The rows of a group lie close to one hidden flat surface of 13 dimensions, which passes through zero. Surfaces can cross.
In the rows, zero is written as 128.
Known rows, each followed by its group:
[149 105 159  73 107  98  89 136 108 157 119  86 133 135 116 185 166]	X
[116 145 142 104 165 121 151 138 105 105 105  68 152 130 129 116 176]	W
[145 153 202 112 124 132 131 158 142 166 150 120 134 111 116 111 183]	Z
[196  79 158  99  96 114 149 101  79 125 156  79  73 135  90 131 133]	X
[ 49 138  73 134 148 120 190 152 114 151 208  69 155 141 136  64 128]	Q
[111 110 127 142 142 201 116 151 105 210 150 149 167  93 135 100 117]	X
[101 160  98 129 153 120 141 128 125 152 108 110 156 158 118 102 115]	W
[112 144 147  94 170 118 159 110 151 137 104 143 158  97 155 174 131]	Q
[123  52 152 148 100 143 125 115 116 128 126 127  94 149 121  95 115]	Q
[121 152 105 116 146 162 143 147 121 134 130 151 163 102 181 137 102]	Z
[176 164 104  88 178 133 110 129 124  71 124  37 128  98 133 115 105]	Z
[125 113 154 114 136 111 131 139 135 132 129 129 140 115 114 117 141]	X
[151 147  97 145 162 126 145 121 155  94 100 149 155 142 103  45  71]	Z
[ 62 162 117 134 143 137 176 141  67 125 105 157  85 142  91 106  78]	X
[107 137 120 103 120 130 108 177  89 146 143 111 157 113 132 136 140]	Q
[144 166 125 151 100  72  96 129 149 133 109 152 136 121 106 164 134]	W
[181  78 179 163  93  96 135 145 105 149 132 127 119 101 134  78 134]	Q
[ 60  73 149 179 131 127 174  76 140 163 157 171  63 156  92 132 176]	Z
[120 126 164 139 114 152 124 143 102 155  94 206 119 123 125 151 143]	Z
[129 144 149 110 174 152 131 140 150 135 139 163 114 111 160 133 151]	Q
[ 82 161  95 153 109 145 162 100 120 132 111 160 131 141 148 175 105]	Z
[174 162  88 156 164 111 129 126 143 120  99 156 170 124 116  77 102]	Q
[159 143 134 152 129 148 121 111 101  87 106 105  97 136 113 138 175]	X
[149 166 165 124 110 111 158  78 184 131 108 172  83 182  95 142 107]	Z
[152 148 151 126 107 162 158  71 127 132 133  99 110 117  93 171 129]	Z
[167 101 159 121 145  79  73 109 185 108  84 131 107 116 130 142 109]	Z
[131 211  79  99 161 126 119 145  84 169  82  98 144 175 121 129 106]	W
[125 164  98 133 161 126 143 122 173 115 131 180 147 133 144 123 118]	X
[149  98 179 136  54 136 130 132 147 148 123 135 186 129 116 114 133]	W
[111 153  89 131 154 112 125 110 163 120 122 150 146 119 138 152 102]	X
[127  94  86 131 120 160 102 117 113 159 150 159 138 116  92 137  81]	Q
[178 103  88 136 173 121  89 149 107 172 152 108 130 113 147  84 129]	W
[110  65 225  95 157  91 129 164 185 145 164 125  97  98 220 124 183]	Q
[ 94 167 128 158  99  46 133 156 111 151 114 129 110 109 131 142  96]	Q
[102 134 129 107 133  86 172 154 118 126 124  92 182 127 115  76  98]	X
[112 160 118 158  76 185 161  73 162 157 158 121 139 121 164 196 112]	Z
[103 185 111 144 138 192 173 117 134 151 181 131 129  96 158 143 124]	X
[137  97 161 127 121 145 180  97 141  97 152 141  76 171 112  95 144]	Z
[ 89  87 140 130 140 125  57 183 168 103 145 127  83 185 158  64 155]	Q
[126 120 122 140 142  95 114 144 121 189 131 132 151 129  99 101 146]	W
[154 169 113  75 128 159 105 142 157 162 170 109 163 149  81 103 106]	Z
[190 162  63 163 123 104   4 153 157 111 133  67  71 158 154  97  95]	Z
[ 93 182 122 114 124 193 151 132 124 115  96 164 140 170 139 140 119]	W
[106  93 131 170 118  74  41 167 188 122  99 157 171 117 139 102 142]	X
[123 156 143 134 135 126 210  62 148 105 122 120 108 130 120 147 111]	Q
[141 171 107 151  67 121 123  80 175  93 126 106 112 199 118 166 152]	W
[161 185  79 176 157 109 113 102 141 146 144 167  59 110 132 154 102]	W
[157 173 144 154 130 148 161 128 105 201 116 183 101 147 151 121 130]	W
[133 129 185  95 100 142 159 146 100 192 161 133 103 141 109 128 141]	W
[173 122 202 125 109 163 162 137  83 186 120 135 124 130 139 114 173]	W
[145 113 141 170 114 125 166 135  74 166 126 129 158 122  78  63 149]	Q
[126 132 133 136 124 161 130 129  87 143 103 151 128 120 111 140 129]	Q
[135 114 119  80  98 148 168 101 147 106 151 142 161 168 120 156 138]	W
[139 121 186 113  94 153 126 137 103  85  80 107 155 163  82 108 182]	X
[ 82  84 186 133  77 115 112 159 155 116 150 167  93 127 110 110 107]	X
[166 185 145 123 120 159 207 128 128 140 166 179 111 178 138  98 163]	X

New rows, each followed by its group:
[134  52 131 115 167  90 130  81 136 108 104 121 129  93  95 147 111]	Z
[112 120 107 144 119 169 172 121 114 127 150 130 146 116 110  76  62]	X
[109 116 173  80  97 108 149 129 164 134  99 149 163 188 122 127 128]	X
[149 140 155 105 141 133 136 131  65 154  69 177 131  79 105 174  94]	W
[ 92 156 138 131 106 127 151 169 136  77 172 113 117 107 147  98 114]	X
[136 157 121 131 142 123 132 159 154 171 150 137 187 141 133  80 162]	W
[158 116 136  74 119 106  81 160  45 191  86 106 129 120  95 155  90]	W
[128  96  95 113 124 111 141  86 121 102 121 111 120 132 125 170 103]	Z
[155 128 118 108 133 140  76 127  95 124 149  64  72 145 102 156 176]	W
[169 140 146 128  93 108  96 146 117 177 133 151 115  72 107 142  52]	W
[117 217  84 167 137 138  89 136 141 174 127 115 123 118 154 153 108]	Z
[135  88 158 105  92  76 121 126 106  88 112  56  90 102 139 147  72]	W
[158 195 131 133  74 153 190 140 165 127 171 127 154 177 159  72 110]	Z
[ 67 142  85 178 189  77 125 139 108 151  88 106 184  70 101  93 105]	X
[131 143 128  62 161 190 118 144  71 154 171 112  74 130  98 151 140]	W
[151 102 131 176 119 144  89 119 117  65  81  80  97 135 184 122 153]	W
[119  97 123  98 177 112 144 131  85 110 120  79 101 117 147 119 123]	W
[181 119 141 116  82 146 132 127 144  89 119 112 172 137 170 126 128]	W
[166 112 108 132  80 207 133 131 172 117 160 144 172 160 191  79  81]	W
[137  78  83 129 144 123 129 106 149  73 112 143 172 121 154 127 109]	W
[154 165 185  82 124 119 162 172 109 137 135 149 123  95 164 141 122]	W
[ 93 101 125  94 129 110 203  99 118 101 100 137 136 149 151 137  65]	W
[111 151 108 101 147 114 114 151  97 144  94 161 133 150 124 155 125]	W
[139 109 125  70 134 128  89 104 183  78  93 156 104 152 138 167  57]	Q
[ 79  95 103 189  94 150 137 101 148 160 142 165 145 144 116 119 125]	Z
[130 158 145 101 131 116  96 125 134  81 142  92 126  51  63 179 122]	W
[105 193 133 152 129 174 143 126 141 172 175  87  81 166 118  84 137]	W
[133 180 158 107 103 160 137 161 167 155 188 109 172 119 112  90 142]	W
[150  98 135 131 108  87 167  87 118 127 109 149 119 121 137 169 109]	Z
[105  52 139  91 140 132 159 109 179 146 176 153 166 129 119 109 125]	Z
[121 157 120 146 168 143 102 152  91 174 140 109  62 105 129 101  89]	W
[179  95 163 125 102 181 108 128 133 151 166 112 128 114 148 127 172]	X
[126 140 132 133 120 134 180  82 155 141 150 140 149  96  84 130  81]	W
[113 141 144 145  68 130 195 117 119 101 153  97 126 156 164 132 158]	Z
[142 152 138 161 101 131 137 142 123 110  91 134 168  96 189 134 117]	Z
[ 85 104 136 118  86  74 125 134 162 110 126  96 166 125 109 115  85]	W
[140  98 117 109 141  82 127 134 130 146 157  86 150 128 114 105 147]	W
[110 170 168 154 124 128 123 195  90 118 132 102 117  95 148  92 176]	Q
[189 131  85 128 129  79 125 130 117 138 139 124 109 116 189 143  85]	Z
[ 59 141 182 147  86 101 122 129 135 178 113 128 115 138 101 171 168]	X
[164 149 118 135 158 129 128 167  84 137  81 150 144 156 168  87 152]	Q
[146 126 134 119 156 160 124 129 107 103  64 144 147 112 156 134 112]	Q
[114 160 174 198 126 104 132 123 102 165  60  96 119  98 107 101 119]	W
[132 124 153 164 128  70 121 158 124 161 126 122  92 131 167  95 152]	W
[137 117 128 102 163  95 102 161 104 148 122 153 106 112 149 146 132]	Z
[117  79 154 123 120 122 126 131  55 149 111  72  65 134 131 125 118]	X
[104  70 142 107  62 127 119 119 126 115 115 178 116 167 119 178 119]	W
[150 181  88  86 134 134 150 116 148 119 168 110 131 129 125 140  78]	W
[122 190 163  86 147 129 195 180 148 103 154 125 148 118 209  90 128]	W
[120 155 137 158 126 149 129 118 120 112 106 108  87 121 141 127 102]	W
[162 169 146 113 117 169 136 131 100 149  97 147 155 148 127 146 156]	W
[150 152 107 135  73 123 139 142 102  99 165  80 126 136 124 115 117]	X
[125 184 127 153 185 134 174 112 181 129 177 129 148  86 124 104 169]	Q
[107 130 103 127  92 131 164 109 147  75 129 110 153 190  94  86 107]	Z
